The rows of a group lie close to one hidden flat surface of 10 dimensions, which passes through zero. Surfaces can cross.
In the rows, 128 means zero.
Known rows, each followed by its group:
[111  78  92 132 122 163 142 123 156 151 130 129 175 143 112 111 181 139
  86]
Z104
[111 154 171 146 148 122 135 160 140 121 122 107 130 102 140  76 112 121
 119]
Z192
[139 150 133 106 123 118 128 125 135 154 136 156  98 124 113 134 125  91
 126]
Z192
[153 206 149 129 100 127 153 132  94 131 131 102  97 149 115 136 117 102
 129]
Z192
[137 127 136 123 148 110 136 150 104 130 130 119 106 117 125 116  93 120
 147]
Z941
[118 137 146 157 130 138 121 148 178 123 158 146 169 152 119  59 145 129
 115]
Z826
[ 90 139 127 111 109 207  75 121 132  78 155 128 119 146 125 183 161  96
 127]
Z346
[139 123 129 122 121 135 136 109 124 140 129 124 106 117 104 158 108 135
 121]
Z826
[128 138 119 129  99 150 159 121 120 131  84 106 115 141 107 118 137 114
  95]
Z941
[109  97  93 118 133 133 132 140 118 137 122 143 127 168 126 105 150 109
 113]
Z826
[134 108 137 115 152 115  98 153 107 129 138 146 124 178 134  93 102 115
 135]
Z941
[137 149  97 171  99 132 168 138 125 100 135 114 143 136 142  99 136 140
 138]
Z346
[128  79 120 138 140 123 147 141 138 123 108 133 117 109 111  93  94 138
 128]
Z192
[143 130 124 118 120 117 102 131 141 125 132 164 134 130 146 123 131 110
 138]
Z104
[ 87 155 130 131 138 119 117 126 111 109 109 116 128 155 167 127 159 123
 123]
Z346
[143 129  96 139  93 140 179 130 135 129  98 129 108 128 100  96 128 108
 113]
Z941
[157 147 160 110 116 142 107 125 135 142 119 106 176 128 113 156 160 141
 127]
Z192
[100  93  71 137 106 158 150  95  81 151 115  98 138 185 155 147 154 152
  59]
Z826
[ 71 105  62  99 144 108 142 147  97 119  78 156  87 187 136  98 178  67
 135]
Z346
[148 149 147 142 121 103 120 134 111 115 118 134  91 117 159 108  65 123
 130]
Z826
[157 143 109 150 116 122 142 148 123 120 183 141 134 144 133 103 113 125
 153]
Z826
[175 103  99 123  96 166 139 121 159 133 161 145 161 136  61 149 152 130
 146]
Z346
[132 134 109 114 124 132 131 145 115 118 141 139 103 104 134 146 131  92
 157]
Z941
[151 128 129 136 124 111 162 145 137 117  99 126 111  87 102 105 105 119
 156]
Z826
[ 92 149 131 126 113 158 138  86 126 109  90 102 102 156  96 175 154 136
 104]
Z826
[185  93  73 160  61 189 133 132 163  99 165 151 181 152 108 105 135 137
 127]
Z346
[143  91 114 125 106 145 128 118 167 160 115 153 148 115 119 105 134 127
  81]
Z104
[157 148  80 152  95 133 160 118 136 115 199 169  91 164  93 127 110 112
 154]
Z826
[ 97 129 154 125 156 153 128 140 113 147 153  89 145 149 115 122 143 137
 102]
Z826
[138 138 161 112 144 120  92 134 139 121 132 131 147 104 131 150 133 129
 156]
Z192
[157 198 163 165  96 132 117  96 141  99 173 113 140 109 148 170 108 166
 145]
Z826
[119 179 194 142 137 114 112 128 144 112 104 107 137 154 119 100 117 142
 118]
Z346
[122 146 132 128 115 105 122  92 167 115 100 150 119  70 145 170 139 139
 143]
Z104
[123 127 134 136 124 132 138 108 130 141 129 121 111 113 131 134 107 141
 100]
Z826
[121 123 119 113 140 128 110 154 125 125 137 129 153 108 157 133 161 110
 151]
Z104
[187 116 146 128 103 159 107 147 171 143 150 133 207 113 105 114 149 137
 127]
Z104
[ 89 139 153 124 147 124 120 137 156 117 100 128 126  86 142 119 147 114
 131]
Z104
[155  80 109 125 123 105 142 119 142 161  92 138 153 104 126 115 122 152
 108]
Z346
[174 143 166 120 121 143 119 150 111 121 110  95 159 194  71 106 121 133
 140]
Z346
[135 151 119 143 112 122 156 104 142 169 169 144 128 174 108 110 136 132
  85]
Z941
[116 122 116 106 104 127 104  93 139 121  68 167  97 196 108 126 135 107
  98]
Z192
[100 112 125 120 141 115 111 124 168 125 103 147 149  87 149 131 167 126
 132]
Z192
[131  94  79 131  90 133 116  95 152 124  84 168 159 200 126 109 168 138
  94]
Z104
[149  82 112 111 131 147 105 132 118 163 159 142 162 183 113 119 134 131
 102]
Z192
[119 131  99 171 122 129 153 137 113 109 169 117 139 161 154  94 123 151
 127]
Z941
[132 119 115 135 127 110 137 132 131 125 125 137 123  84 157 123 114 129
 142]
Z346
[115 105 103 121 129 116 153  99 122 160 132 142  83  97 132 156 107 127
 103]
Z104
[108 127 141  79 154 123 114 128 101 192 137 132  97 121 133 156 137  85
  95]
Z192
[109  94  89 137 131  84 125  95 162 168 131 174 164 130 177 119 167 156
  94]
Z346
[106 109 100 126 134 138 132 135 105 138 145 131 123 165 141 113 135 116
 106]
Z104
[120 134 128 119 129 118 131 118 131 148 123 137 124 133 125 134 141 121
 117]
Z941
[145 164 111 119 119  97 128 134 133 140 150 163 133 157 132 120 164 102
 154]
Z941
[186 170 132 140  86 109 116 123 109 117 132 143 110 131 165 125  79 122
 136]
Z104
[154 108 120 120 132 147 133 141  94 151 179 125 114 160 109 123  89 121
 119]
Z941
[121 113 108 138 131 124 139 121 142 132 152 145 123 105 135 133 126 133
 130]
Z941
[ 69 137 127 153 157 140 166 148 140 119 155 110 115 101 130  98 145 118
 125]
Z104
[104 111 134 158 162 114 159 144 131 112 148 110 111  48 145 117  88 151
 153]
Z192
[101 135 112 136 135 111 125  97 167 167 189 181 133 169 124 121 158 132
  99]
Z346
[129 147 142 101 136 144 129 148  84 115 128  96  85  82 131 173 107  98
 158]
Z941
[113  83  83 107 134 131 150 130  83 164 123 121 104 150 135 131 128 112
  98]
Z192

New rows. What belongs after each?
[118 131 135 111 155 120 138 141 136 131 138 121 125  69 112 156 148 121
 167]
Z826
[138 152 131 147 129  90 144 119 149 148 147 146 146 146 126 104 138 144
 130]
Z941
[135 129  84 115 135 127 154 132  79 127 164  98 134  90 144 204 164 136
 185]
Z826
[119 130 142 146 140 152  79 129 133 108 191 116 204 160 164 144 163 172
 136]
Z192
[114 123 136 132 149 101 141 164  97 126  95 120  91 126 154  64  81 101
 118]
Z826
[146 120 153 140 146 101 109 129 160 141 158 157 152 147 114  95 106 154
 133]
Z941
[119 141 124 111 132 121 119 145 114 135 123 130 136 137 154 124 162  99
 131]
Z192
[114 113 116 130 114 134 116 120 120 127  88 143 121 210 124  82 122 121
  83]
Z104
[138 120 157 131 125 157  88 151 173  99 155 173 107 118 102  94  83  96
 139]
Z941
[126 148  86 138 113 128 159 108  89 154 163 103 150 169 151 157 174 152
 112]
Z941
[142 132 134 111 147 105 132 140 116 146 142 137 120 136 110 126 123 117
 151]
Z346
[156 108 119  96 136 101 139 134  83 155 105 124  80  71 140 159  80 107
 143]
Z104
[ 80  99  94 146 144 121 130 130 124 106 131 151  99 153 162  91 117 122
 112]
Z192
[ 98 117 140 106 143 148 115 108 146 150 145 147  93 126  94 152 125 109
 102]
Z346
[140 108 108 119 119 144 127 131 125 133 140 137 130 142 114 133 129 123
 126]
Z346
[112 174 180 130 139 143  82 146 175  92 167 175  91 138 108  99 101  82
 147]
Z346
[ 90  89  80 130 134 103  94 126 123 115 122 170 119  70 249 135 130 116
 123]
Z346
[163 160 133 151 113 133 129 146  99  89 147 100 147 158 128 128 113 146
 168]
Z192
[117 141 159 153 147 129 155 129 157 153 176 101 148  48 134 133 125 157
 123]
Z826
[ 77 102 105  94 153 111 107 112 133 121  75 141 124 108 149 170 181 118
 141]
Z104
[145 114 136 112 134 118 141 121 125 155 117 121 122 106 104 142 116 132
 127]
Z941
[118 156 149 148 143 128 142 138 134 123 183 124 107 116 122 118 105 125
 138]
Z104
[160 122 134 125 127 133 152 120  80 139 124  84 117 132  97 160  94 156
 135]
Z104
[103 145 139 128 130 144 136 118 138 118 122 118 106 122 112 139 133 120
 121]
Z346
[155 121 102 142 107 147 170 166  57 139 117  76 123 135 159  88  99 114
 102]
Z104
[122 130 122 117 128 158 135 114 137 132 160 125 129 152  71 168 160 127
 138]
Z826
[ 82 151  97 152 111 157 118 103 138  98 176 136 129 113 188 168 168 130
 126]
Z346
[130 142 151 131 127 129 115 126 149 112 114 130 142 144 111 116 132 132
 133]
Z104
[139 142 143 125 117 139 119 126 147 143 128 124 165 129 122 129 160 133
 117]
Z192
[140 124  88 148 121 104 148 120 125 134 164 135 154  90 179 143 141 153
 146]
Z346
[150 125 140 138 134 130 145 145 127 149 160 131 113 136 103  89  86 118
 113]
Z192
[186  98 112 132 101 139 132 110 157 128 132 140 163 116  80 154 125 162
 149]
Z192
[145 140 151 128 109 131  71 121 129 119 132 168 127 252 118  82 100 121
  92]
Z104
[121  99 129 135 128 125 136 107 181 136 110 153 121  84 105 124 119 140
 115]
Z192
[163 145 145 128 115 112 106 132 140 111 128 160 106 137 117 115  89 114
 149]
Z826
[130  95 104 134 128 127 125 128 147 121 126 148 143 127 127 114 133 134
 135]
Z192
[133  56  98 133 152 107 114 135 145 135 147 169 148 136 135  98 112 149
 138]
Z941
[151 168 131 125  96 141 110 140 112 109 103 108 176 195 137 118 177 123
 130]
Z192
[119 155 120 136 124 129 147 114 149 129 154 134 134 138 102 142 162 131
 139]
Z346
[123 143 132 145 120 108 140 115 171  99  99 148 119 116 107 114 132 134
 151]
Z104
[131 174 142 111 115 140 129 140  86 108  92  86 125 132 136 156 150 106
 147]
Z941
[121 100  82 142 132 123 180 100 130 117 126 118 131 150  69 156 154 169
 157]
Z104
[147 129 118 136 127 115 175 150 147 148 128 120 138  52 120 110 139 117
 141]
Z192
[ 98 127 114 141 123 131 138 110 104 138 137 120 105 145 163 128 113 132
  86]
Z826
[130 121  98 141 119 129 152 139 125 135 151 135 132 141 134 100 134 120
 119]
Z192
[100 129 103 124 123 123 128  88 122 115  99 114 132 114 150 192 174 155
 135]
Z104
[126  93 143 108 155  97 119 135 145 136  86 150 112  90 115 118 106 120
 139]
Z941
[100 123 143 101 147 122 104 107 139 145 114 136 126 122 125 164 154 128
 117]
Z346
[161 181 147 143 104 143 117 133 104 102 143  98 160 178 128 138 137 142
 144]
Z192
[130 140 121 149 116 121 151 123 130 108 107 126 115 144 118 105 115 135
 129]
Z104
[112 112 125 120 134 133 133 111  94 116  85  91 114 117 136 166 121 149
 126]
Z192
[164 168 148 148 101 121 133 142 197 128 153 176 144 134  96  68 131 103
 132]
Z192
[114 140 139 125 133 130 106 140 124 108 111 122 147 155 148 115 150 122
 135]
Z826
[145 146 119 141 130 118 140 132 133 137 188 141 123 116 128 134 118 129
 148]
Z941
[130 164 126 154  96 108 119 115 162  82  84 153 135 148 147  97 140 130
 140]
Z104
[111  84 109 132 159 137 173 133 122 191 186  98 156  62 136 144 142 156
 101]
Z826
[121 120 124 153 122 145 153 147 178 104 104 117 178 111 102  83 174 137
 136]
Z104
[118 149 141 125 141 123 128 134 113 133 146 123 116 159 120 125 128 119
 133]
Z346
[179 135 138 142  97 120 120 123 103 119 107 118 130 142 146 119  76 146
 120]
Z826
[ 93 145 132 168 105 171 124 102 179 110 177 153 104 112 141 116 109 129
  84]
Z346
[144 135  88 129 126 110 152 145  97 128 156 126 145 164 134 127 157 126
 161]
Z346
[122 121  90 137 105 142 123 112 136 129 153 170 118 203 122 110 135 116
 101]
Z826
[139 119 108 128 114 112 149 134 147 118  85 150 110 121 112  98 124 108
 135]
Z192
[128 116 116 125 127 135 127 134 106 127 135 122 122 118 145 137 116 127
 126]
Z346
[ 96  91 158 140 178 108 103 167 158 103 125 155 115 104 142  57  81 121
 143]
Z192
[ 70 156 154 134 143 134 133 138 159  93  78 124 111 143 105  89 157 103
 124]
Z826
[124 155 142 133 117 118 119 135 135  92  83 128 127 141 135 109 136 116
 146]
Z192
[154 142 120 159 116 111 172 137 130 122 135 114 127  95 128 106 106 146
 144]
Z346
[120 109 106 146 132 113 162 114 131 134 126 115 136  93 137 139 133 160
 132]
Z941
[123 116 138 136 132 129 137 107 146 158 143 131 114  92 133 135 101 143
  91]
Z826
[118 114  78 181 108 146 141 108 131 107 202 154 122 196 136 104 105 157
 107]
Z192
[146 157 178 147 132 126 101 154 156  91 136 135 144 146 118  78 102 129
 150]
Z192
[116 146 112 129 121 132 155 133 134  97 107 134  95 145  86 123 140 103
 156]
Z826
[ 97 145  93 120 136  79 179 122  95 158  82 125  89 138 149 113 152 104
 111]
Z941
[135 128 111 149 111 124 132 143 142 107 123 149 135 144 145  78 122 119
 129]
Z346
[107  71 120 118 123 190 129 105 116 148 125 108 101 123 104 150  93 130
  61]
Z941
[147 166 120 116 111 144 130 122  89 150 173 110 136 169 127 167 155 120
 123]
Z941
[115 115 125 135 145 118 127 149 131 115 133 138 119 123 143  93 113 117
 136]
Z192
[132 138 150 146 132 141 116 133 138 114 166 129 128 134 125 115 102 135
 132]
Z941
[165 106 127 137 123 118 158 144 135 114  89 106 142  73 104 121 110 151
 163]
Z941
[123 116 109 137 121 125 144 123 121 112 111 125 118 128 129 123 122 134
 130]
Z192
